The rows are grouped in 3 ways, from coarse to fine. Each group lies inside one group of the grouping before and may be the whole of it. The rows also spread widely along 11 directions, which tell nothing about the answers.
In the rows, 128 means zero.
Some rows, each with its group in each grouping after it:
[133 131 110 145 139 145 128 167 135 138 137 129 146  92 133 160  68 125
 156 125 118 153  87 122 147 137 120 122 108 115 120 123 127  59 112 126
 112] => Baf moga K_781
[142 139 142 137 127 113 126 164 109 149 126  92 115  51 157 183  90 167
 143 138 124 167  74 134 138 112 137 162 113 148 120 119 129  47 107 137
 128] => vamug luso K_616
[136 120 149 119 141  98 120 122 105 113 112 118 134  96 134 128 153 161
  97 155 134 131 154 151 102  98 134 124 135 134 157 152 129 126 133 101
 164] => vamug fuzig K_601
[109 139 134 171 162 146 119  91 151 151 110 111 120 121 171  80 130 112
 159 118 134 158 122 107 130  94 186 154 135 156  81 128 142  83 133  87
  94] => zut mon K_277
[149 123 131 104 126 115 140 144 139 116 126 131 125 133  92 169 129  98
 124 104 118 130 130 149 167 162  73  70 148 150 149 116 119 186  95 116
 148] => Baf fopi K_579
[144 149 158 180 140 127 148 160  88 130 124  69  88  85 129 110  96 144
 135 113 167 105  34 152 119 124 127 179 109 104 180  75 102  96  68 145
 123] => Baf razin K_732
[142 145 129 127 127 127 143 108 126 106  88 141 109 123 111 132 137 130
 169 136 156 109 126 146 140 106 144 113 122 155 133 135 151 139 155 132
 144] => vamug nafer K_829
[127 104 136 111 118 109 116 147 117 109 108 112 125 130 138 124 137 123
 111 120 146 155 146 130 121 114 130 152 139 105 153 111 123 146 116 138
 114] => vamug luso K_145
[127 161 171 156 161 111 152 132  74 159 171  99  81 128 161  84 171 105
 104 130 155 107  62 145 155 111 132 157 136 126 137 120 137 130 104  97
 137] => Baf moga K_60
[141 143 149 135 153 117 127 116 126 114 144 107 126 118 123 137 166 126
 102 123 106 116 108 135 129 133 118 106 166 164 144 129 129 168 105  85
 170] => zut mon K_207
[154 143 179 118 104 115 158 128 117 147  83 115  75  99 129 129 130 147
 169 123 167 112  86 157 129  95 136 136  99 147 133 105 107  83 105 179
 112] => vamug nafer K_284
[129 118 142 134 144 123 114 120 145 126 114  99 146 102 144 127 132 133
 117 125 115 159 137 126 117 110 155 135 152 141 119 130 130 106 112 102
 128] => zut girep K_656
[129 147 155 149 153 153 151 121 121 150 165 115 100 110 152 103 156 123
 118 127 116  92  62 107 130 141 135 132 131 130 118 113 117 105  81 121
 140] => vamug numu K_635
[117  84 108 132 122 148  89 145 144 104 121 104 165 108 162 119 113 154
  79 142 102 182 143  82  75 117 187 184 143  67 129 120 130  92 136 142
  98] => vamug numu K_747
[125 112 158 106 135 115 148 139  83 135 117 151 113 128 144  62 164 119
 122 145 171  99 141 155 120  96 109 121  88  72 169 144 103  99 110 132
 126] => vamug nafer K_574
[117 154 120  94 140 126 128 111 118 138 146 155 121 177 142 103 153  76
 142 134 116 122 145 119 169 103 130 127 128 143  97 160 177 136 181 122
 103] => vamug luso K_273
[146 154 142 102 122 103 109 127 115 111 125 105 115 145 101 155 135  99
 123 114 116 123 120 154 153 118 104 133 148 166 141 131 154 170 157 133
 131] => zut mon K_328
[135 126 134  68 121 108 111 144 119 152 169 121 146 163 147 137 140  76
  75 126  81 171 156 116 151 127 105 138 149 109 109 150 147 123 154 133
  95] => Baf razin K_735
[128 123 109 122 131 150 108 152 139 127 149 111 141 135 156 144 110 113
 110 126  90 154  98  82 126 137 150 171 136 112 113 123 155 104 144 147
  90] => vamug fuzig K_249
[149 149 131 136 124 167 115  99 184 123 131 106 140 133 109 152 108 115
 114 117  56 148 106  92 124 149 154 127 180 168  85 117 147 123 129 132
 121] => Baf pov K_956
[149 122 153  86 120 105 138 149 104 135 112 143 118 134 102 129 117  86
 148 113 146  97 145 165 153 125  51  91  95 124 173 136 104 128 102 145
 128] => vamug fuzig K_514
[133 143  97 109 141 123 134 167 116  96 166 150 138 138 111 196 131 107
 115 132 114 125  94 130 179 163  88  84 144 133 145 144 163 181 148 109
 158] => Baf moga K_378
[123 149 130 106 128 125 149 123 106 132 126 171 123 130 132 115 140 133
 150 170 142 120 131 141 151  86 135  81 101 116 112 184 156  91 183 132
 128] => Baf pov K_778
[136 122 140 132 129 132  76 125 139 119 151  69 157 156 127 102 115  89
  34 113  64 172 148 103  99 139 141 204 192 106 135 106 139 140 126 121
  96] => Baf pov K_516
[115  92 101 125 146 151 132 150 172 124 138 135 153 126 161 161 134 101
 135 102 114 170 120  84 149 164 130  88 149 111 108 116 127 139  89 113
 110] => zut girep K_583
[123 172 132 122 153 122 128 122 100 158 165 128 109 114 175 140 146 133
 137 161 111 138  89 119 165  88 168 147 116 162  68 171 188  65 187 113
 121] => vamug numu K_121
[125 127 132 135 129 111 113 140 108 117  84 120 121 120 119  98  92 112
 171 115 173 131 141 165 128  83 126 150  92 118 157 126 125  96 146 134
  96] => zut mon K_328
[150 107 148  94 107 119 103 105 150 101  81 129 161 127  77  99 109 130
  96 137  99 132 201 167  87 105 109 108 144 117 162 144 108 126 137 124
 131] => Baf fopi K_579
[112 139 131 171 163 132 145 137 105 124 133 121 102 115 154  99 149 121
 156 118 175 111  78 130 141 117 143 131 118 121 144 113 126 132 104  99
 135] => zut mon K_328
[138 117 160 109 130 114 143 159  98 147 148 123 105 129 136 115 145  93
 114 107 142 109 104 138 146 141  80 126 109  98 165 111  97 136  79 137
 124] => vamug numu K_747
[150 134 157  97 120  95 124 144 141 166 119  86 119  77 156 203 113 131
 136 119 100 192 108 144 163 108 121 127 137 183  89 135 135  66 115 136
 110] => zut girep K_583
[122 152  91 132 147 129 114 171 100 104 170 134 134 145 133 159 111 105
 120 140 125 132  79 122 166 139 123 147 128 107 136 140 180 139 175 123
 121] => Baf moga K_378
[148 183 129 128 137 131 150 122 119 133 127 155 115 101 108 172 109 139
 178 155 122 107  88 152 174 106 120  75 111 185 102 168 164  89 169 121
 154] => Baf pov K_956
[132 132 144 134 131 131 138 133 129 146 129 119 115 124 137 121 123 109
 135 115 136 140 106 133 146 125 127 126 127 124 123 120 122 105 105 128
 119] => Baf moga K_781
[128 134 131 154 154 138 124  98 147 112 113 118 125 118 134 113 143 123
 135 121 128 130 134 117 130 123 157 131 155 164 123 124 141 155 128  93
 145] => vamug numu K_747
[141 131 128 114 138 121 129 156 107 121 131 134 141  74 118 167  94 141
 140 145 117 122 114 150 138 126  90 104 102 132 149 143 122  82 117 121
 154] => vamug numu K_635
[148 139 156 116 125 155 127 119 133 132 129 126 130 120 119 100 127 130
 112 140  91  96 103 122  96 128 131 144 125 112 133 120 121  87 114 155
 122] => vamug nafer K_284
[142 133 101 127  86 173 153 133 177  81  74 153 112 148  73 166  91 135
 190 113 145 101  84 113 133 146 138  76 127 121 135  99 129 157 134 197
 118] => Baf pov K_778
[118 120 126 138 155 161 157 114 174 157 141 136 143  92 178 155 136 140
 144 129 105 172 106  75 146 145 161  72 149 147  65 140 121  79  90  95
 127] => Baf razin K_732
[131 102 109 116 131 145 160 158 170 137 122 151 125 107 149 208 116 115
 179  98 137 154  98  88 179 175 106  49 124 152 109 112 112 130  71 135
 130] => vamug fuzig K_514

New rows, each followed by its group in each grouping:
[133 144 137 158 142 145 144 107 131  96  95 125 103 126  94 101 126 116
 166 114 160  72 105 141 131 126 128 120 127 148 159 103 124 163 112 122
 148] => vamug numu K_635
[122 139 134 124 142 103 144 133 128 155 143 109 104 125 179 167 161 111
 134 114 144 189 107 111 184 120 156 127 158 165  83 130 158 140 140 112
 118] => Baf razin K_735
[136 135 162 122 133 123 130 125 101 153 146 106 101 151 148  75 146  72
 108 115 127 113 112 130 132 122 122 186 122 106 140 109 124 117 107 139
  91] => vamug nafer K_829
[145 118 137 130 114 120 125 178 105 107 115  95 117  81 132 161 106 174
 113 140 135 126  71 131 100 121 129 162 114  97 178 106 116  96 108 171
 130] => vamug fuzig K_249
[121 109 132 110 132 140 105 112 169 158 122 115 151 118 161 135 102  91
 132 110  89 194 169  96 137 123 142 141 139 150  76 132 127  75 123 120
  81] => vamug numu K_635
[144 166 178 150 138 131 144 107  98 140 122 102  95 121 110  64 129 119
 124 137 140  80  81 168 114  95 130 159 120 131 150 119 119 100 114 121
 133] => Baf moga K_60
[130 121 128  85 138  89 101 148 125 138 166  99 140 136 168 186 157  92
  81 121  88 201 146 119 171 131 123 141 176 151  98 145 172 154 151 107
 115] => zut girep K_583
[115 111 103 126 174 130 120 169 109 146 181 140 161 107 172 149 112  96
 119 132 106 158 125 101 162 152  96 112 114 113 124 149 137  89 110  84
 125] => vamug fuzig K_514
[134 128 106 163 133 138 113 147 136  91 107 111 144 106 110 147  82 133
 137 121 131 154 121 126 125 130 137 140 141 121 151 110 133 128 124 118
 129] => Baf pov K_956
[104 136 113 144 166 127 127 125 122 126 178 123 125 179 167 119 186  68
  85 113 127 158 131  87 180 150 149 129 188 131 103 131 173 207 140  76
 127] => Baf pov K_516
[121 156 129 118 134 130 142 141 106 158 147 137  98 126 161 134 128 110
 164 135 138 129  83 119 172 106 140 144 106 140  93 140 158  84 149 137
 102] => vamug luso K_616
[122 115 156 146 146 130 131  93 160 168  93 111 122  92 178 111 129 128
 156 123 134 176 154 108 130  95 172 127 135 169  80 135 118  61 104 102
 104] => vamug fuzig K_514
[136 175 148 123 142  83 162 137  56 113 117 150  61 150 107 116 178 108
 172 134 207  58  84 198 187  89  90  95  97 151 171 146 153 184 162 120
 160] => zut mon K_277
[131 162 169 135 157 112 131 105  91 141 140 112 102 136 130  72 165  96
 117 130 130  95 122 151 139 101 113 153 138 153 137 132 137 140 120  93
 140] => vamug luso K_145
[129 152 116 148 153 134 121 114 143 120 114 131 139  86 139 160 118 159
 158 148 113 147 106 126 136 104 161 106 134 172  97 157 159  91 158  94
 149] => zut mon K_277
[131 134 113 147 158 149 126 142 134 116 160 123 135 134 123 133 119  84
 128 103 106 113  98 107 151 173 102 128 140 134 144 104 136 162  99 105
 136] => vamug numu K_747
[142 141 149 116 115 158 140 146 118 130 137 129 108 124 117 108 110 128
 133 138 119  76  61 124 107 127 119 144  95  89 143 112 115  79 109 183
 111] => vamug numu K_635
[134 120 124 140 139 125 116 144 137 126 104 108 136 106 134 144  91 110
 153 108 133 153 131 122 139 126 120 141 125 144 141 114 124 113 112 120
 109] => vamug fuzig K_249
[125  88 156 153 136 113 136  97 159 106  68  88 101 133 144 116 185 124
 124  85 185 159 163 114 124 127 159 124 184 157 150  84 102 219  68 103
 143] => vamug fuzig K_514
[115 130 123 135 138 157 144 122 149 122 122 146 126 114 151 134 148 150
 148 142 127 131 102  94 127 121 171 102 139 136  97 129 141 113 121 123
 138] => vamug luso K_145
[143 133 181 120  97  89 147 132 101 127  89  95  72 120 128 116 167 155
 113 128 187 128 103 171 119  85 149 152 133 111 161 108 111 142 115 168
 134] => Baf moga K_781
[149 144 122 103 115 124 124 143 153 109 125 119 135 120 102 205 112 130
 122 127  95 148 105 130 151 146 115 102 156 159 122 132 150 145 144 142
 139] => Baf moga K_378
[143 136 162 100 120 132 161  87 147 147  95 158 114 119 126 118 155 127
 159 138 126 109 141 136 132 102 134  74 121 160 100 155 122  99 129 135
 137] => vamug nafer K_829
[136 145 131 140 123 129 139 128 115 116  82 130 124  96 118 114  91 163
 171 153 163 123 109 154 116  79 154 131  97 117 138 141 133  67 163 147
 126] => Baf razin K_735
[135 123 146 128 133 116 137 121 130 128  84 127 125 108 113 112 114 114
 167 112 156 122 153 155 138 110  95 108 116 148 156 120 102 121  97 117
 132] => vamug luso K_273
[110 121 134 108 164 138 153 141  80 138 173 189 144 125 144  65 166 112
 116 164 133  74 136 132 130 121  84  76  91  65 161 170 113  98 105  85
 159] => vamug luso K_616
[129 134 104 125 151 166 126 126 142 118 140 161 169  98 131 143 101 147
 142 162  84 115 112 102 120 135 131  85 116 127 114 164 149  68 145 112
 149] => vamug fuzig K_514
[139 140 166 127 149 105 145 145  85 157 189  85  93 119 182 132 195 109
  64 127 115 135  73 115 145 142 129 169 157 129 136 111 136 149  82 111
 141] => vamug nafer K_829
[145 165 123 136 118 108 115 152 100 106 104  99  88 138 109 150 101 112
 168 110 163 118  71 159 159 103 129 172 113 149 147 108 163 142 167 160
 104] => zut mon K_277
[152 137 177 111 121 130 135 109 145 150 134  90  97 129 139 135 170 120
  93 108  97 123  93 108 123 137 132 140 170 162 120 105 117 145  86 145
 126] => vamug fuzig K_249
[120 147 145 153 140 134 136 113 130 151 136 106  99 128 175 108 154 125
 120 135 135 163  98 103 140  95 193 159 151 140  84 131 152 100 142 119
 104] => Baf pov K_956
[122 108 130  83 145 115 154 142 129 129 139 176 140 128 143 147 173 111
 134 136 132 124 142 136 159 130  91  35 122 115 129 166 124 135 114 106
 150] => zut girep K_583
[127 120 146 117 142 124 129 110 129 123 134 126 118 169 124  86 175  70
 104 100 130 112 156 122 139 141 111 124 158 129 145 117 123 200 108 105
 130] => vamug numu K_747
[111 147 100 121 138 149 149 139 142 140 171 154 103 188 167 158 160  67
 145 111 127 153  88  75 203 148 155 103 146 138  67 135 183 167 158 132
  95] => Baf pov K_956
[131 158 122 112 129 149 132 142 116 145 144 142 140  84 150 150 101 171
 146 177  91 128  78 116 121  93 151 134  98 127  92 162 156  16 164 150
 123] => vamug luso K_273
[143 133 148 125 121 160 132  98 149 123 114 119 117 154 118  80 138  95
 120 114 110  98 117 109 104 132 143 156 143 119 132 103 125 133 111 151
 103] => vamug nafer K_829
[129 136 114 154 155 148 102 147 125 110 171  79 128 153 129 124 116  61
  95  86 100 129  87  95 146 178 112 194 166 127 147  77 146 183  98 115
 111] => vamug numu K_635
[139 134 127 103 130 163 109 129 150 139 161 132 152 134 129 127 105  98
 104 132  54 122 113  94 116 147 121 135 128 113 103 139 133  80 133 142
 103] => vamug numu K_747
[117 145 126 160 150 121 123 129  86  99 127 102  97 125 153  95 155 142
 120 147 171 121  99 129 127  91 180 191 133 121 143 124 170 147 162 117
 134] => vamug numu K_635
[130 116 145 145 149 137 124 129 134 138 139 104 153 116 134  91 114 104
 101 114 109 139 130 120 112 139 112 135 144 103 146 113  96 107  81 101
 121] => Baf razin K_735
[131 135 164 145 160 115 146 119 114 146 125 112 101 124 136 101 155  89
 142 103 153 107 120 141 154 130  96 118 136 160 153 114 109 159  76  90
 141] => vamug fuzig K_249
[127 157 106  98 154 126 134 126 116 123 150 175 137 126 121 165 127 103
 163 149 110 115 138 140 188 124  97  69 115 171 100 182 177 123 180  99
 152] => vamug numu K_635
[115 128  98 140 145 153 132 131 161 134 120 136 119 143 150 145 102  77
 189  92 143 154 111  91 179 145 145 126 127 155  86 113 150 135 134 126
  91] => vamug numu K_747
[144 143 156 112 116 137 125 125 135 152 110 122 123  94 123 133  91 131
 158 134 103 127 112 138 124 103 119 133 109 152 108 129 119  47 121 152
 108] => vamug luso K_145
[134 144 143 129 142 126 127 129 118 135 120 117 119 116 125 119 110 103
 155 117 129 124 120 141 147 116 112 139 123 154 127 119 134 111 118 117
 120] => vamug luso K_145
[131 115 123 148 130 140 120 151 137 119 135  99 141 122 128 137 104 110
 105 109 111 162 109 104 126 151 125 148 154 105 146  98 116 133  93 128
 112] => Baf pov K_778
[142 164 201 153 133 118 155  79 135 188  90  73  69 105 154  86 135 120
 165 104 154 142  98 147 141  79 166 157 131 188  84 108 110  72  94 131
  94] => Baf razin K_732
[131 110 124 121 130 143 122 101 187 121  90 128 136 139 118 147 117  86
 158  83 115 156 166 106 151 149 124  96 158 174 105 110 124 167 109 116
 116] => vamug numu K_747
[148 126 128 131 126 149 122 133 167 112 130 105 147 104 111 173 104 141
 101 123  80 144 100 109 115 159 130 110 169 144 128 108 123 133  98 125
 148] => Baf moga K_60
[138 140 131 147 154 119 139 131 118  93 109 125 120 123  95 117 136 108
 155 116 156  87 112 166 146 128  99 102 132 143 174 121 134 177 113  99
 158] => zut girep K_583
[125 131  79 115 120 139 131 164 131  83 126 149 123 127 126 197 113 141
 162 139 145 135  86 106 160 138 145 113 119 126 120 130 175 148 172 159
 130] => vamug numu K_635
[146 136 135 102 104 103 124 156 110 111 122 112 106 143 111 152 125 117
 113 125 139 139 111 155 148 116 121 143 136 122 147 121 145 158 148 156
 114] => Baf fopi K_579
[137 118 139 110 121 112 119 122 146 133  98 106 132 138 127 137 114  90
 132 100 129 173 166 135 147 121 115 127 150 149 125 119 124 141 125 128
 107] => Baf razin K_735
[161 166 157 102  94 125 125 146  86 128 121 103 110 105 107 123  90 170
 118 165 115 100  64 161  98  82 139 175  93  93 143 138 144  41 171 204
 103] => Baf razin K_732
[120 145 125 155 160 164 151 133 104 127 154 149 115 146 139  68 136  85
 149 124 147  71  79 114 136 142 123 140 102  91 149 115 136 124 107 119
 119] => vamug nafer K_829
[141 140 127 136 145 132 107 128 125 109 139 113 155 116 107 126 106 118
  95 137  89 131 130 137 118 131 115 133 155 135 146 139 142 127 134  92
 147] => Baf moga K_60
[158 161 150 124 132 159 140  77 146 112 118 137 134 107  98 122 141 151
 128 157  78  79 107 127 100 125 143 102 148 164 122 144 140 111 133 125
 166] => vamug nafer K_829
[158 142 154 104 116 111 141 130 123 128  98 125 118  62 128 190 124 184
 144 155 116 139 109 152 128 107 134 103 120 170 121 146 134  76 134 145
 159] => vamug nafer K_284
[116 120 109 134 137 137 120 133 145 129 117 142 147 127 146 124 105 113
 149 128 134 172 147 119 147 111 152 120 124 116 106 144 142  97 147 110
 108] => Baf moga K_781
[137 117 128 141 139 122  88 127 131 107 107  87 155  88 141 133 105 149
 100 135 105 175 152 125  93 112 158 182 149 129 140 119 138  96 133 115
 125] => vamug nafer K_284
[149 113 118  91  93 141 120 144 168 109 107 118 129 123 114 204 103 129
 135 110 100 157 113 104 135 151 129 120 144 141 113 105 130 134 122 181
 113] => vamug numu K_635
[127 105 126 109 118 122 133 152 116 121  91 154 131  93 135 130 103 155
 163 148 163 136 139 146 125  89 130 107  77  93 141 151 116  63 143 151
 119] => vamug numu K_747
[146 101 160  90 103 108 145 165 115 131 119 116 101 120 123 153 136 110
 122 104 149 121 113 143 140 140  77 112 113 105 169  98  84 140  66 173
 124] => vamug numu K_635
[119 125  99 138 151 119 112 159 108  99 131 124 147 106 149 145 121 132
 131 142 140 151 112 132 140 111 145 137 126 110 138 144 168 119 158 106
 128] => zut girep K_583
[128 147 105 172 165 157 110 121 146 101 122 123 145 138  97 102  92  71
 165  94 117 102 110 125 142 154 105 127 135 149 147 107 135 151 113  85
 126] => zut mon K_277
[141 121 154 116 141 122 145 126 131 142 121 130 127  93 134 147 133 131
 134 129 121 124 128 136 137 131  97  79 125 151 132 140 104 102  84 110
 154] => vamug fuzig K_514
[148 126 119 120 109 148 109 124 151 103  98 114 152  98 123 153  94 162
 125 148  92 149 124 113  90 114 171 159 135 127 123 128 148  81 155 158
 119] => vamug nafer K_829
[113  92 125 145 152 127 128 151 124 129 130 142 162 104 146 113 112 115
 112 126 136 162 161 124 131 130 107  94 124  82 148 137  98 101  85  85
 132] => Baf pov K_516
[144  99 125 105 124 153  80 126 198 133 165  78 194 129 133 173 101  96
  30 106   4 213 152  69 103 185 129 148 214 134  97 107 122 130  92 112
 109] => Baf moga K_60
[133 133 144 156 133 139 121 108 152 122 100 102 131 116 121 112 108 128
 122 121 120 146 129 121 117 115 158 142 155 143 121 115 127 113 119 117
 121] => Baf pov K_516
[156 139 176 146 113 123 126  92 159 123  66  93 122  83  94 128 103 161
 134 126 121 140 140 154 103  99 145 121 155 172 133 118 104  97 105 131
 142] => Baf pov K_516
[135 129 111 126 113 129 131 177 109 102 143 123 112 160 120 149 120 100
 117 112 146 127  83 120 150 144 116 143 125  84 158 103 140 164 129 164
 103] => Baf pov K_956
[125 138 100 167 166 138  93 164 113 114 159 102 166 121 119 116  66  77
 112 109 106 147 119 136 142 151 100 172 135 106 163 114 140 117 118  82
 120] => Baf moga K_781
[147 154 160 107 116 102 163 143  95 141 125 126 101  70 148 174 152 203
 126 177 143 127  70 151 129  82 150 101 112 131 123 156 137  71 149 154
 161] => Baf razin K_735
[132 106 108 112 121 104  98 180 104  97 138 112 150 104 143 175 118 153
  88 144 116 171 115 126 118 121 125 148 132  87 158 135 140 117 143 137
 125] => zut mon K_277
[130 120 112 145 153 174 124 114 183 118 124 135 168 106 112 138 101 119
 148 110  81 126 120  95 116 166 121  76 145 148 121 117 108 113  86  97
 140] => zut mon K_328
[124 134 145 164 173 119 141 125 121 137 120 108 110 119 137  96 137  84
 163  98 164 118 113 150 160 124 108 118 126 151 142 112 123 142  85  81
 128] => zut girep K_583
[137 152 103 120 134 130 114 172  93 118 161 139 139 129 113 135  80 113
 127 150 110 120  87 147 148 122 109 145  99  98 139 147 166  91 174 133
 110] => Baf fopi K_579
